There are 9 hidden switches. A switch that is on adds its own fixed numbers to the row, and there is some noise. The rows also spread widely along 13 directions, which tell nothing about the answers.
Known rows, each followed by its switches (1 for on, 0 for off):
[ 42  -7  33  -2 -26  -1  17 -27  34  13  27 -13   2 -18  23   3 -23 -48
 -43 -36  11   4 -13  18  -6  20 -28  40  14   0 -18  13 -10]  0 0 0 1 1 1 1 1 1
[ 24   7 -14   1 -23   1  17 -37   8   4 -12 -17 -18   8 -18 -25 -17 -33
  -2 -12  -3  13 -28  20  -9   0  -1  11  -3  -1   0  10  21]  0 1 1 0 0 1 1 1 1
[ 41  24  40  -2  -4  13 -33  -7 -30   4  17 -38  -3  36 -13 -13 -14 -85
   7 -27 -26  28 -18  31  18 -14   2   3  11  28  12  18   6]  0 1 1 0 0 1 1 0 1
[ 65 -32 -33  19 -19 -26  19   1 -18  21  -1  -1 -16   0  -4 -27   5 -32
 -25   1  19  11 -21  30 -16  45   2  20 -20  18  25  -9  35]  0 1 0 1 0 1 0 0 1
[  9 -15  -9 -22  -6 -28  18   6  -8  25  19  20 -33  -5  -1  20  -8 -22
 -35  -7  19  -2   4  10  -9  28  10  24  -2  27  24  -2  13]  0 0 0 1 1 1 1 1 1
[ 14  19   7 -36  16 -32   7  -2 -16  14  29  19   5  12  -2  34  -4 -25
   7 -35  10 -18  18  11 -15   1  13   8  30  36 -24  -4  14]  1 1 0 1 1 1 1 0 0
[-15  23  16 -25  -1  -9  12  -8  25  25  17   1 -21  18 -20   5  34 -43
  -2 -29  -1  -5  19  14  -7   1 -15  10  23  19   2   1  13]  0 0 1 1 1 1 1 0 1
[  5  24  15 -16 -21  -8   7 -13   1   4  24  -4  17   4 -15  40  -8 -28
  13 -25 -10 -28   4  10  13  -8  17  28   1  13 -44  -3  -2]  1 1 0 1 1 1 0 1 0
[ 23   2   3   5 -25  25  28 -71  51  -2  -2 -16  16  -2 -19 -22 -18 -35
 -16 -31   5  -8 -34   5 -20  -9 -22  26  -3 -32 -33  14  -7]  0 1 0 0 1 0 1 1 1
[  2 -21   8 -19   6  13  16  21  11  62  17 -10   0  -3  19  10 -41  -4
 -26  20  12  26 -21   3  23 -16 -19  47 -24  45  28  -3  15]  0 0 0 0 1 1 1 0 1
[ 30 -14  19  -3 -24  -9  21 -12  20   8  30 -10   4   4   2  -8  12 -35
 -17 -30   4  -3   7  48  -8  28 -15   9  16  10  -4  -1  -2]  0 1 0 0 0 0 1 1 1
[  3  -9 -16 -17   9  32   0 -32  33  21 -10  -6   0  20  11  -3 -60 -20
 -13 -17   7  32 -10  30 -13 -51 -10  10   8   6  20   1   7]  0 1 0 0 1 1 0 1 0
[  6   6 -11  -1   8   4   9  -4   7  12  11  -3 -16  16 -21 -13  23 -17
   2 -12   7   0  -4  22 -12  -6   3  -3   6  17  13  -6  23]  0 0 1 0 0 1 1 0 0
[ 72  12 -22  26  -4  -8  -8  -2 -45  -9  10 -12   3   8   1 -10   8 -22
 -13 -11  30   0 -24  18 -14  15  13   6  -6   2  13  -6  22]  1 0 0 0 0 1 0 0 0
[ 32 -10 -42   6   5   7  19 -30  21  11 -10  -2  -7  -3 -23  -9 -15 -13
  -5 -33  12   7 -27  18 -38  -2  -3  21  -1  22 -22 -20  16]  1 0 1 0 0 1 1 0 1
[  7   3  31  -8  14  12   7  21  25  24  32 -31 -14  -5  -4   8   1 -21
  -3 -27  -9  10  -8  25   2 -27   5  16  21  33  -4  17  -1]  0 1 1 1 0 0 1 1 0
[ 39 -18  17  21 -13  18  -2  16  22  17  15 -26 -53 -12 -47 -33  41 -49
 -16 -17 -17   7 -27  14  -3  27  -4  27 -12  20   5   4  14]  1 0 0 0 0 1 1 0 1
[  8   1 -10  -4 -15   6   7 -18  25  14 -11 -15 -44  -7 -42   5 -20 -35
   1 -24 -20  11 -14  17 -13 -11   6  29  -7  21  -5  -2   8]  0 1 1 0 1 1 1 1 1
[  0 -12  -8 -12  12   1  22  18  -1  24  25  -4  18  16  -2   7  -8   4
  14   2  -1  -2  -2  35   7 -18  19   2   1  47   1 -13  19]  0 1 1 0 0 0 1 0 0
[ 25  26   0   0  22  12   4  -5   0  23   3 -31 -15   8  -8 -22   7  -9
  -3 -16  22  26 -28   2 -16 -28 -17   6  15   9  22  17  21]  0 0 1 0 0 0 1 0 1
[ 10 -16  11  -4  19  26  14   6  35  45  20 -13  -6 -14 -23 -25  16 -19
 -15 -19   9   5 -26 -13  -8 -20  -9  34  -4  17  -1  12   9]  0 1 1 0 0 1 0 1 0
[  6  27 -11   3 -13   3  19  -1  16  13  -3 -46   0  15  -2  31 -15 -12
  11 -12  -2  12  -8  42   1 -29  -3  16   0  21  -9 -10   4]  1 1 1 1 0 0 1 0 1
[ 13  -4 -10   8 -28   6  12 -54  51 -17  -2  -5 -19  -6 -28  22 -13 -37
 -17 -59  -5  -6   9  44 -41   5  -7   9  10 -15 -29 -18 -19]  0 0 0 1 0 0 1 1 0
[ 40  15   3   1 -25 -19  18  -3   5  42  -8 -34 -10   3  10 -14 -19   0
  15  -2   5  41  -2  49   2  -2 -47  15   2  20  11  -5  36]  0 1 0 0 0 0 1 0 0
[ 25 -23  13 -11  11   6   1  -6  13  28  30   7   5   2  -6   8 -20 -46
 -19 -41  -5   3   1  28 -14   0  -1  19  11  38  -3 -11  -4]  0 1 1 0 1 0 1 0 0
[  2  41  10 -35 -19  -2  18 -46  22   4   5  -6  16  10  19   7 -33 -21
  13 -32   1  -4  -1  11   7 -26 -12  13  38  -7 -36  18  16]  1 1 1 0 1 1 0 1 1

New rows. What belongs after each?
[ 16   5 -18   7 -30 -21  24   8  -2  34   7  -9 -12 -10 -40  15  29 -15
   5 -10  -4 -14  -5  12  -1  32  -1  38 -25  28 -21 -25  20]  1 0 1 1 0 0 0 0 1
[-17  21  -5  -1 -15  19  33 -27  47  52 -10 -37  19 -18 -12  43 -40   9
  -1 -10  13   8 -25 -16   4 -37 -41  67 -36  13 -33 -18  -9]  0 0 1 0 0 1 1 0 1
[ 27 -20 -15   2 -10   1  20  -6  18 -12  25  13  -1 -10  23  -3 -10   1
 -12 -19   6 -17   1  38  -4   4  20  -4  29  11  -7  -4  22]  0 0 1 0 1 0 0 0 0
[ 11 -13  -4   4  -9  24  21   1  40  42   0 -33  -3  -2   1  -7 -13  -8
 -17   0  14  24 -19  20   3 -22 -26  38 -19  11  17  -1   5]  0 1 0 0 0 1 0 1 1
[ 39  -5  16   0  28  -5  -3  37 -31  35  30 -17 -19  -9 -12   2   6 -25
 -26  -3  20  13 -33 -19   0   6  12  34 -13  42  25  16  15]  0 0 0 1 0 1 1 0 1
[ 21  22   6   3  -4   2  11   1 -26   8  26 -18  21  20   6  -4  10 -16
  -5   8  16  -9 -22  12  16  -6  10  10  -6  12  13   6  12]  0 0 1 0 1 0 1 0 1
[  9  22  21 -15  12  18   5 -13  22  -7  23 -14 -16  14 -20 -17  29 -36
  -3 -25   6 -14 -16  -1  -7 -19  11   3  28  -4  -6  30   4]  1 1 0 0 1 1 1 1 1
[ 19   0  17 -14   2 -28  20  21 -21  44  37   7  -6   7 -23 -14  53 -30
 -17  -1  21  -8  -5  -2  -1  40  -7  27 -12  31  15   3  18]  0 0 0 1 0 1 1 1 1
[-17  14  -2  -9 -16  14  50 -42  42  27  11 -15  42   4  11   0 -13   8
  -8   1  17  -9 -22   6   4 -24 -25  26 -10 -13 -28   4   4]  0 0 1 1 0 0 1 1 0
[ 33  30  -3  16 -30 -13  13  -3 -10  20  -2 -30 -41 -12 -37 -10  37 -37
 -17  -8   8  -6 -25 -10  -5  22  -2  35 -18 -11   9  16  16]  1 1 1 1 1 0 0 1 1
[ 21 -10  47 -15   0   8  14   3  35  24  34 -15 -35 -27  -8 -21  15 -38
 -30 -26  -1  -6 -23 -23  10  16 -13  30  18   8 -11  41  12]  1 1 0 0 0 1 1 0 1
[  2  22 -15   8 -40  -3  12  -9  25   1 -12 -34 -31  -7 -23  42  -9 -18
   9 -23 -12  -5   5  29   4  -6   3  26  -7   9 -18 -17   4]  1 1 1 0 0 1 0 0 1
[ 42   2  11 -15 -16 -35  20 -14  -8  19  18   8 -18 -13  -9 -21   4 -15
   0 -25   5   3  -3  13 -10  41 -19   9  22  17 -14   7  38]  0 0 0 0 0 0 1 0 1
[ 18  -6 -29  20  21   9   8  41   7  52   1 -26 -31  -2 -28  -4  34  -2
 -15   1  25  25 -15  18 -23 -15  -4  33 -26  36  40 -17  16]  0 0 1 1 0 1 0 1 0
[ 11 -10 -20  -3  -5  10   9 -39  14   7   3  -1  19  29  -3  15 -27 -37
 -19 -24  17   5   3  43 -23 -10  -4   5  -9   4  11 -20 -13]  0 1 0 0 0 1 1 1 0
[ 62  -9 -19  26 -24   8  17 -37  -2   8  -2 -16   2  -3   7 -33 -24 -36
 -39  -4  23  13 -48  16 -14  17 -12  35 -21  -7  11   3   9]  0 0 1 0 1 1 1 1 1
[ -3  13  11   2 -26   3  14  13  15  12  19 -30 -13  -4  -8  28  10 -18
  -5  -9  -3 -10   3  20  20  -6   9  26  -7  13   3  -1  -2]  0 1 1 0 0 1 0 1 1
[ -4  18   5  32 -18  31  19  23  11 -13  19 -56 -12   0 -18   6  32   8
   1  26  -4 -20 -36  10  33 -26  31  13 -24  -1   9  14   5]  0 0 1 0 0 0 1 0 1
[ 15  -9 -18  -5 -41 -18  29 -19  -5  26  -1   4 -16  -5 -10  -6  -6  -9
 -19   8  10  -6  -7  14   7  34  -5  22 -27  -5  11  -3  24]  1 1 0 0 0 0 0 1 0
[ 31  -6 -34  23 -52  -4  18 -24   5   3 -16 -13 -42  -9 -18   2 -14 -34
 -31   5  -1  -1 -26  22  -2  36   2  34 -36  -2  10 -15  14]  1 0 1 0 1 1 1 0 1
[ -2  36   6 -18 -17 -18   1  -3  17   6 -11 -16 -77   0 -13  17   4 -14
   4 -17   0  13  24  22  -6  -9 -12  -5  27  -1  29  13  27]  0 1 0 0 1 1 1 0 0
[ 18 -20  13  -9 -25   0  12 -15  -3  22  19  -6   5   8  -8 -14 -15 -56
 -16  -8 -19   0 -18  13  21  20   9  19 -11  17   0  12  17]  0 1 1 1 0 0 0 0 1
[ 40  37   6 -11   5 -26  22 -18   4   7  10 -13  -9   7   2 -20  27 -21
  -6 -29  34   1  -6  10 -30   0 -19   4  38  -8   0  24  22]  0 1 0 1 1 1 1 1 1
[ 30   6   1 -11 -16   1  13 -19   9  11  -3 -25 -24  -1   8  -6 -41 -29
 -18 -11   1  23 -27  21  -2 -10  -4  20   8   4   5  24  14]  1 1 0 1 1 0 1 1 1
[  5   1  -2   0  -4  10  30  -5  20  -2  24 -17   7 -11 -26  22   8   3
  -4 -16   9 -32 -23  -1  -5  -9  24  25  -8   9 -32   2 -10]  1 1 0 0 0 0 1 1 1
[ 14 -17 -20   6 -21  20  21  14  48  11  -1 -18 -43 -22  -4  -3 -12  13
  -5  -1  -5   9 -17  33   3 -12   6  28   4  18  -3  -3  22]  1 0 0 0 1 1 0 1 1
[ 28  -2 -18  -1  -1  -6  28   2  13  16   8 -13   4   9   7  -9   3  -3
   0  -3  17   6 -19  30  -9   2  -7  14   5  24  -9  -4  27]  1 0 0 1 0 1 1 0 1
[ 24   6  17  20 -56   0  28 -18  34  10   5 -36 -15  -8   1  -8   8 -33
 -19   9  -3  -2 -19  23  21  20 -26  37 -20 -14  -6   7  11]  0 0 0 1 1 1 1 0 1
[ 21  21  37   2  -8   2  14   8  17  47  30 -27 -12 -12 -23 -11  42 -32
 -14 -19   6  -9 -15 -11   4  12 -32  42  -7  10  -7  11   6]  1 1 1 0 1 0 1 0 0
[ 37  22 -13  17 -16 -24  30 -18  -2  -3   8 -11 -28 -19 -36 -11  45 -22
 -18 -19  21 -32 -28 -17 -26  31  14  20  -7 -18 -20  17  15]  1 1 1 1 0 1 1 1 0
[ 25 -28   0 -13 -12  -9   9 -23   0  26  18  22  -4  20 -32 -19  11 -68
 -25 -25   0  -3   1  25 -19  37  -4  20 -12  23  10 -14   1]  0 1 0 0 1 1 1 1 1
[  2 -19  -2  -9   1   5  -4  23  11  34  21   2 -12   9 -16  25  -5 -28
  -6 -14  -8   8  13  40   0  -9  11  27  -9  48  11 -25   2]  0 0 0 1 1 1 0 1 0
[ 24 -16  -5   9  -8  35  28 -28  61 -11   9 -26  16  -9 -20 -22  -4 -16
   7 -34 -12 -10 -36  24 -14 -26  11  17  15  -3 -56  11   2]  1 1 0 1 0 0 0 1 1
[ -4  14 -10 -11   1  -4  37 -37  15  23  18   1  35   8  21  29 -11  -9
 -37 -17  51 -19  -3  -5 -18  -6 -19  25  -9 -14   5  -5 -16]  0 1 1 0 0 1 1 1 0
[  6  -2  -3  -4  -4  14  13 -47  12  14   7 -10  24  29 -39  -4   3 -58
 -15 -26   4  -5 -18  11 -19  -3  -1  18 -22  -4  -7  -3 -16]  0 1 0 1 0 0 1 1 1
[ 38 -13  -6  20 -21  10  13  12 -10  -8  21 -28  14   8  -2   7 -17 -21
  -4  10  -9  -3 -36  43  20   1  36  23 -23  31 -16  -5   3]  1 0 0 1 0 1 1 1 1
[ 22 -12 -29  16   5   5  42   1  16  13   9 -24  11 -11 -12  -1   0   6
 -10   5  20 -11 -44   4 -12 -13  20  34 -21  18 -16   2   9]  0 1 1 1 0 1 1 1 1
[ 16  23   2   4 -24   2   4 -13  -7   3  15 -22  10  26  18  14  -9 -30
  -6  -8   6   3   2  45  13   1  -7   5   0   9   6 -10   6]  1 0 1 0 0 1 1 0 0
[ 40  12  -3  15  -8   6  -7  -7 -11 -12  21 -17  14  15  12  20  -9 -36
  -9 -29  12  -6   2  46  -9 -13  17   7  10  10   6 -11  -8]  0 1 1 0 1 1 0 1 0
[ 40  13 -31   3  49  -7   0  32 -31  10  10   0 -52   0 -38 -37  50  12
   6 -15  26   6 -25  -2 -39  -8  27 -17  22  31  28  12  47]  1 0 1 0 0 0 1 0 0
[-15  25   7  -7 -13   7   4  -3   3  18   3 -21 -14  15 -36  14  19 -26
   6   5  -4  -6 -11 -10  18 -13   6  22 -20   2   5   5  16]  0 0 0 1 0 1 0 0 1
[ -6 -15 -23  -8 -16   3  21 -13   1  33   6  10  -3  14 -22 -10   9 -23
 -18   5  10  -2 -11   9   3  15   3  24 -29  14  20 -14  16]  0 0 1 0 0 1 0 1 1
[ 36 -14  -4 -11   6  -3  15 -17  32  14  21  14   5   8  -4 -30  22 -23
   1 -50  14   7  11  46 -35  13 -21   2  40  21 -15 -12  17]  0 0 0 0 0 1 0 1 1
[ 40  29  -3  28 -25  19  -3 -32  30 -16  -6 -45 -18  -1  -4  17  -2 -47
 -27 -39  18   2 -14  25 -24 -16 -10  24   2 -35  -3   6 -18]  1 1 0 1 1 1 0 1 0
[ -2  32 -15 -19 -12 -26  22   5 -42 -10  19   0  12  35  -2  15  28  -9
  10  16  17 -30   2  14  19   4  42 -10   2   4   8  10  24]  1 1 0 1 0 1 0 1 1
[  6  35 -19  -7 -10 -15  22   0   4  18   1 -19 -24   0  21  23   5  10
 -17 -11  39   3  11  15 -10 -10 -13  10  14  -8  26   3  15]  1 1 1 0 0 1 0 1 0
[ -7 -18 -11  -3 -12  12  34 -20  47  15  16  10  -3 -12 -28  -7   6   0
   4 -14 -11 -25 -10  14  -6  -1   3  18  -3  15 -34 -13  15]  0 0 1 0 1 0 1 0 0
[ 20  14 -17  -9 -18 -18   7  14  -2  31  -6 -13 -51   6 -11  -3  -3 -14
   6 -10  -5  31   4  49  -7   7 -13  16  10  42  19 -15  33]  1 0 1 0 1 1 1 1 1
